All groups share one centre, and each spreads out both ways along 10 directions, with some noise.
In the rows, 128 means zero.
Known rows, each followed by its group:
[144 154 121 115 141 125 130 127 135 142  76 119 188 136 108]  q_761
[ 87 120 168 168 129 147 139 115 110 155 142 126 179 161 101]  q_761
[136 141 126 160 133 119 151 170 120 132 154 177 110 128 149]  q_121
[ 84 135 184 161 143 142 153 121 178 120 114  72 194 174 125]  q_159
[134 162  92 153 149 118 126 139 186 119 164 166 158 127 146]  q_113
[146 118 109 130 134 134 129 114 115 145  91 118 164 159 102]  q_159
[105  95 158 123 124  82  73 171 114 145  64 144 165 118 114]  q_423
[157 215 166 133 159  79 200 127 150  95 127  97 108 134 226]  q_761
[106 165 152 171 164  97  98 104 195  96 156 181 179  94 133]  q_113
[136  95 117 121 112  83 104 122 132 120  85 145 105 134 156]  q_403
[120 147 121 139 150 118 148 156 160 132  86  96 130 161 150]  q_403
[136 108  90  92 140  97  82 163 162  98 138 110  86  86 148]  q_82
[ 91 136 149  89 101 101 140 108  80 108 100 128 108 112 160]  q_423
[120 147 141  93 112 118 141 109 114 101 170 131 121 140 201]  q_82
[129 133 137 138 150 118 105 131 145 113 129 150 136 116 126]  q_82
[ 83  98 163  85  85 145 106 100  93 114 176 114 142 123 139]  q_159
[ 85 140 112 108 154 161 124 146 127 109 142 106  98  93 102]  q_423
[135 135 111 140 160 118 125 158 161 121 146 113 114 132 147]  q_159
[ 89 139 140  97 147 135 138 170 107 112 108  89 109 118 135]  q_423
[ 49 145 196 161 135  91 145 179 133 140  95 109 126 148 178]  q_403
[156 144 108 132 167 133 107 120 180  98  88 141 138 101  85]  q_403
[173 131 175 111 104 125 117 105 107 143 134 123 158 127 138]  q_761
[177  93 106 128 168  99  95 135 147 126  76  81 114 154 128]  q_761
[110 134 128 145 139 141 129 177 152 143 195 113 127 140 153]  q_121
[143 137  82  60  89 119 130 187  99 140 107 140 120 114 158]  q_121
[ 89 165 142 122 154  96 121 215 162 135 137  96 134 119 181]  q_423
[153 181 105 153 176 105 140 174 149 143 126 138 133 123 147]  q_159
[149  77 100 155 103 110  96 182 128 140 161 193  66  93 122]  q_82
[123  68 133 143 128 102  79 166 126 152 110 124 145 151 121]  q_423
[131 209 127 122 179 132 200 138 151 107  95  57 145 126 131]  q_82
[119 153 124 111 164 151 118 138 150 111 165  97 139 115 128]  q_159
[137 133  90 102 141 116 129 180 123 136  62 103 126 114 103]  q_82
[141 197 145 142 139 118 210 157  91 136 120 143 130 128 154]  q_403
[ 82 105 132 105 127  85  93 207 114 148  83 110 122 125 152]  q_761
[ 91 168 155 119 114 117 159 159 129 148 109  73 166  87 105]  q_82
[ 95 105 168 164 100  90  76 151 141 173 157 170 184 125 137]  q_423
[ 87 134 125 160 143  48 104 104 167  97  97 186 150 112 157]  q_761
[156 124  70  98 155  96  93 128 166 104  82 111 141 130 137]  q_113
[123 111 105 137 167 131  91 205 129 144 149 123 124 107  94]  q_403
[148 143 118 112 103 118  97 130 152 145 148 169 188 107 129]  q_761
[126 119 104 127 148 106  79 199 158 143 108 140 137 102 117]  q_159
[169 144 163 234 193 103 155 119 176 158 117  96 157 188 130]  q_113
[126 140  93 108 174 105  99 181 136 139 111  96 127 125 143]  q_159
[132 136 126 123 109 104 169 146  99 139  76 112 117 109 111]  q_82
[137  66 110 105 120 113  64  72 148 102 150  95 134 114 107]  q_82
[158 104 157  93  86 128 127 124  82 152 140  93 122 142 149]  q_113
[162 179 139  77 175 113 129 145 168  41 142 113 100  69 172]  q_423
[167  88 107 144 127  96 110  86 157 118 107 100  87 138 136]  q_121
[118 123 108  79 139 134 100 154  65  92 127 213 167 121 127]  q_121
[176 118  99 128 105 103 127 124 117 127  42 196 113 112 101]  q_403
[150 169 129 169 168 120 168 143 138 135  97 144 142 159 137]  q_82
[139  94 123 104 101  81 138 135  86 107 109 133  62 139 191]  q_423
[153 127  98 117 125 152 101 148 150 142 151 141 161 116  99]  q_113
[177 100 109 181 108  83 128 116 184 171  83  84  88 138 124]  q_121
[120 151 107  72 140 164 146 158 100 128 107  82 152 129 108]  q_403
[154 102 136 166 147  85  90 169 161 163 120 117 141 151 149]  q_761
[110 151 134  81 115 115 175 143  63 127  60 104 122 141 150]  q_403
[ 82 172  99 127 116 103 147 147 143  98 147 203 128  84 153]  q_761
[129 137 162 177 166  91 144 102 124 112  84 151 141 145 127]  q_121
[139 136 129 115 116 137 157  92 135 122 112  99 173 168 136]  q_159
[133 149 134 153 156  95 162 152  94 119  69 172 124 139 137]  q_121
[129  93 131  91  94 116 108  97  94 112 135 130 116 124 146]  q_113
[124 118 154 133  84 103 132 112 133 121 161 157 130 131 173]  q_159
[169 153 111  88 117 101 154 106 128  95 128 117 119 137 194]  q_423
[134 133 127 137 127  98 159 198 108 150  94 127 112 153 165]  q_423
[ 75 128 166 108 158 102 125 167 121  76 141  93  60 100 177]  q_423
[110  76 125 138 104 117  87  89 120 133 144 153 155 142 117]  q_761
[118 148 144 105  95 107 144 124  96 163  57 129 196 154 135]  q_403
[111 116 152 108 117 127 112 136  99 119 120 143 120  99 114]  q_113
[ 95 157 126 118 151 114 126 196 168 153 116  49 169 116 125]  q_82
[133 106 107  67 110 131  76 108 108 131  87 129 181 110  89]  q_159
[120 141 143 111 154  96 120 122 127  83  95 133 106 106 153]  q_82
[119  89 154 173 142 103  83 157 148 137  71 151  88  70  57]  q_121
[179 144 102  87 134 118 116 166 151 119 138 101 109 105 156]  q_113
[160  67 110 142 132 113  61  45 142 138 100 138 219 175  86]  q_121
[ 89 137  77 150 205 129 127 178 185  81 149 108  83 130 144]  q_113
[120 203  85  47 117 196 181 224 135 157 166  50 143 118 145]  q_121
[128 113 127 143 118 119 150 134 107 133  80 142 102 148 128]  q_403
[139 152 175 127 106 133 113 128 131 139 169 161 169  84 120]  q_113
[116 169 168 125 148 142 129 163 134 109 140 159 126  58 101]  q_113
[138 140 121 143 162 148 146 131 141 113 145 110 111 134 119]  q_121
[138 130 117 162 158 127 120 186 226  99 137 125 117 112 121]  q_159
[129 118 116 132 106 117 175 143 117 121  93 131  58 161 173]  q_403
[155 203 159 157 147 120 177  85 156  90 160 168 138  99 152]  q_761

New rows, each followed by its group:
[115  79  62 175 150 110 107  72 146 148 112 100 101 183 116]  q_423
[126 158 149 140 139 105 155 126 144 120 132 112 122 129 164]  q_121
[144 137 113 124 162 142 139 145 104 126  60 147 138 150 103]  q_82
[137 116 115  91 106 135  71 159 117 125 173 182 137  55  98]  q_403
[149 122 127 186 144 127 133 138 146 154 119 146 145 144  97]  q_121
[221 152 134 125 118 120 140  71 135 139 113 122 177 138 124]  q_113
[225 180 165 120 142  51 160 133 126 158  19  82 165 168 194]  q_761
[ 96 136 161 118 148 134 113 193 130 129 125 115 148 107 120]  q_423
[137 123 155 147  93 174 153  86 108 155 126 128 144 117  59]  q_121
[144 131 118  97 140  87  79 115 153  97  56 148 149  88 116]  q_403
[109 158 158 146 144 155 128 132 165 125 103 145 166 109  86]  q_403
[161 146 159 129 127 101 115  81 149 118 141 122 164 124 151]  q_113
[147 105  98  99 126 157  94 119 128 113 167 144 128 130 125]  q_82
[143 163  71 122 114 143 130  64 135 150  95 167 176 109  71]  q_423
[154 123 133 148 128  60 119 133  96 124 169 172 114 103 168]  q_403
[196 107 155 153  97  88 134  91 120 169 133 107 151 181 173]  q_113
[132  84  94 115 134 116  96 145 145 125  71 109 110 147 121]  q_403
[104 108  92 105 137 157 121 180 118 149 122  80 135 153 107]  q_761
[145 188 106  85 123 164 161 112 175 129  50  97 189 157 122]  q_403
[105 151 177 118 141 140 145 131 114  98 147 126 129 105 130]  q_423
[182 142 164 135 148  99 144 126 117 149  52  83 146 145 125]  q_113
[119 130 126 113 165 155 111 116 153  86 152  89 121  92  89]  q_82
[111 111 116 104 120 170  97 164 133 124 240 123 113 101 130]  q_403
[119 144 170 136 123 122 133 139 112 150 109 131 167 123 115]  q_113
[162 155 137 107  78  94 130 153 126 173 134 140 175 132 176]  q_113
[114 115 166 110 162 121 114 117 131  70 145  95 106 114 148]  q_423
[117 142 152 135 174 112 115 147 105 106 156 129 129  86 112]  q_403
[152 162 130 128 173 142 119 127 160  96 118 135 140  81  88]  q_113
[128 125 170 150 114  78 111  94 124 127  80 171 148 100 119]  q_121
[138 213 132 139 111 122 181 126 126 136 123 195 146  84 132]  q_423
[138 129  91  77 135 145 108 149 130 113 106 109 130  95  99]  q_82
[174 133 158 223 151 137 168  68 181 130 115 112  78 108  65]  q_121
[117 132 166 111  55 128 152 128 108 107 161 191 110  89 153]  q_159
[154  89  99 112 124 133  80 117 123 128 127 169 141 139 121]  q_82
[152  85 131 145 147 124  93 155 133 115 124 149 117 119 101]  q_423
[123 135 141 108 122  95 134 137  97 114  61 145 109 101 129]  q_121
[165 169 116 163 143 103 165 124 187 131 153 101 120 147 180]  q_121
[114 188 152 108 162 104 120 154 144 111 106 160 168 131 188]  q_82
[236 201 137 123 129 120 181  89 136 113 119 157 141 110 150]  q_761
[161 108  66 112 108 190 157 153 123 143 118 121  93 159  99]  q_403
[141 130 149 131 140 137 139  64 162  67 128 125 131 120 118]  q_159
[ 74 127 139 114 129 129 123 134 108 122 137 113 109 115 136]  q_423
[107 116 100  76 121 129 119 205 107 130  87  96  96  84 103]  q_82
[110  49  99  78 116 161  87  99  76 119 153  97 147 178 118]  q_121
[107 151 186 149  98 126 179  94  54 149 142 166 145 140 140]  q_159
[133 157 158 125  88 102 146 123  97 137 127 193 149 122 167]  q_82
[ 94 140 156  82 121 124 106 111 151 103 172  78 134 102 165]  q_121
[149 150 149 130 104  90 114 145 143 165 123 147 190 132 160]  q_761
[151 134 104 102 125  76  88 197 121 125  62 195 114  52 114]  q_403
[176 114 164 144 105  74 103  75 140 119 147 152 135 121 169]  q_113
[160 154 104 126 159 105  90 132 171 111 141 177 194 118 138]  q_121
[153 174 103 120 129 135 141 167 162 128 147 132 145  80 113]  q_82
[139 110 137 182 140  85 121 152 164 109 146 173  78 111 153]  q_159
[197  87 168 125 162 146 137 106  89 126 100  45  82 171 117]  q_761
[138 111  83  95  95 116 139 195 111 145  67 137  77 135 146]  q_403
[120 148 151 114 151 143 146 119  75 111  86 174 138 171 153]  q_82
[ 97 112 165 142 148 119 107 147  98 115 114 176 109 133 140]  q_82
[156 127 127 168 144  80 142 125 156 102 123 150  85 131 168]  q_159
[169  87  69  84 142 143  55 113 148 103 121 143 138 116  97]  q_82
[111 145 112  96 123 153 123 186 148 131 129 119 123 110 129]  q_403
[123 112 111  65 123 140  78 118 122 114 117 119 164 125 122]  q_82
[100 138 193 142 181  92 154  53  74  79 121  86 137 139 140]  q_403
[ 40 149 159 130 145 151 173  84  98  85 147 113 131 134 127]  q_761
[100 107 152 144 156 104  89 111 155 122 158  95 163 183 183]  q_82
[133 139 133 133 105  93 146 118 138 134  92 139 137 153 173]  q_403
[110 101 139 193 186 129  89 164 163 124 164 147 133 134 100]  q_121
[150 162  92 111 177 129  87 145 193  88 126 148 127  56  97]  q_423
[120  88 175 185 126 121 121 136  99 174 110 126 148 163  97]  q_113
[167 101 141 107  81 147 144 142  77 151 174 121  83 129 145]  q_113
[ 64 141 173 121 136 102 127 156  90 129 135 146 187 156 176]  q_121
[154 141 101 118  59  82 152 135 149 168 147  92 161 107 149]  q_82
[184 109 172 151 130 135 106  80 126 138 136 133 160 132 100]  q_761
[113 168 148 117 180 131 127 166 122 105  68 153 138 103 109]  q_82
[113 111 137 130 126 139 111 138 135 150 119  95 147 129 100]  q_121
[134 121 122  79  97 154 163  90  97 117 101  63  83 122 113]  q_121
[163 120 119 120 113 146 160  70 124 127  81  73  92 125  87]  q_121
[125 164 157 182 154 111 132 105 215 130 135 120 178 161 159]  q_403
[162 135 173 108 121 111 129  93 104  77 131 154  77  64 133]  q_113
[140  73 150 217  87  89 150 110 112 152 144 158  80  92  79]  q_82
[111 136 116 123 177  80 106 169  93 150  73 102 124 136 142]  q_159
[129 118 152 164 129 109 109 101 157 121 109 163 142 127 118]  q_403
[114  92 160 173 167  80  83  90 200  94  95 102 161 151 132]  q_159
[150  98 110 122 104 115 128 109 113 134 114 124 113 144 133]  q_121
[138 175 117 109 119 134 153 143 153 140  74 126 170 141 135]  q_403
[ 99 135 139 104 153  97 123 128 129 101 125  83 133 151 187]  q_121
[138  97  95  95 108 112  96 133 122 137 121 121 146 147 146]  q_121
[133 150 161 120 127 112 123 152 127 121 128 146 124  85 138]  q_113
[ 74 157 182 136 122  95 128 146 159 126 112 121 151 132 179]  q_403
[ 99 165 108  67 170 137 100 219 108 126 111 109 118  68 112]  q_159
[ 60 104 129 147 146  97 137 134 108 105 102 128  99 154 154]  q_113
[115 141 128 131 119 149 151 161 144 138 129 128 120 141 139]  q_403
[103 119 172 141 160 103 108  56 184  77 139  70 167 155 161]  q_159
[147 125  92 116 140 136 119 165 147 137  90 115 150 134  99]  q_159
[142 169  82  44 109 115 138 178 141 104  88  84 108  16  88]  q_82
[ 55 119 156 136 149  67 111 130 122 108  70 122 135 129 149]  q_761
[ 71 133 165 135 173 103 129 154 123 102 136 101 128 147 168]  q_121
[118 125 138 157  98  97 161 175 112 163 113 126 112 109 120]  q_82
[121 110 125 116 160 174  84 153 118  93 175 189  90 112 119]  q_82
[120 120  54  95 120 130 125 162 136 130 135 126 129 151 152]  q_113
[149 125 102 109 115 161 123 146 131 148 118 119 141 109  80]  q_121
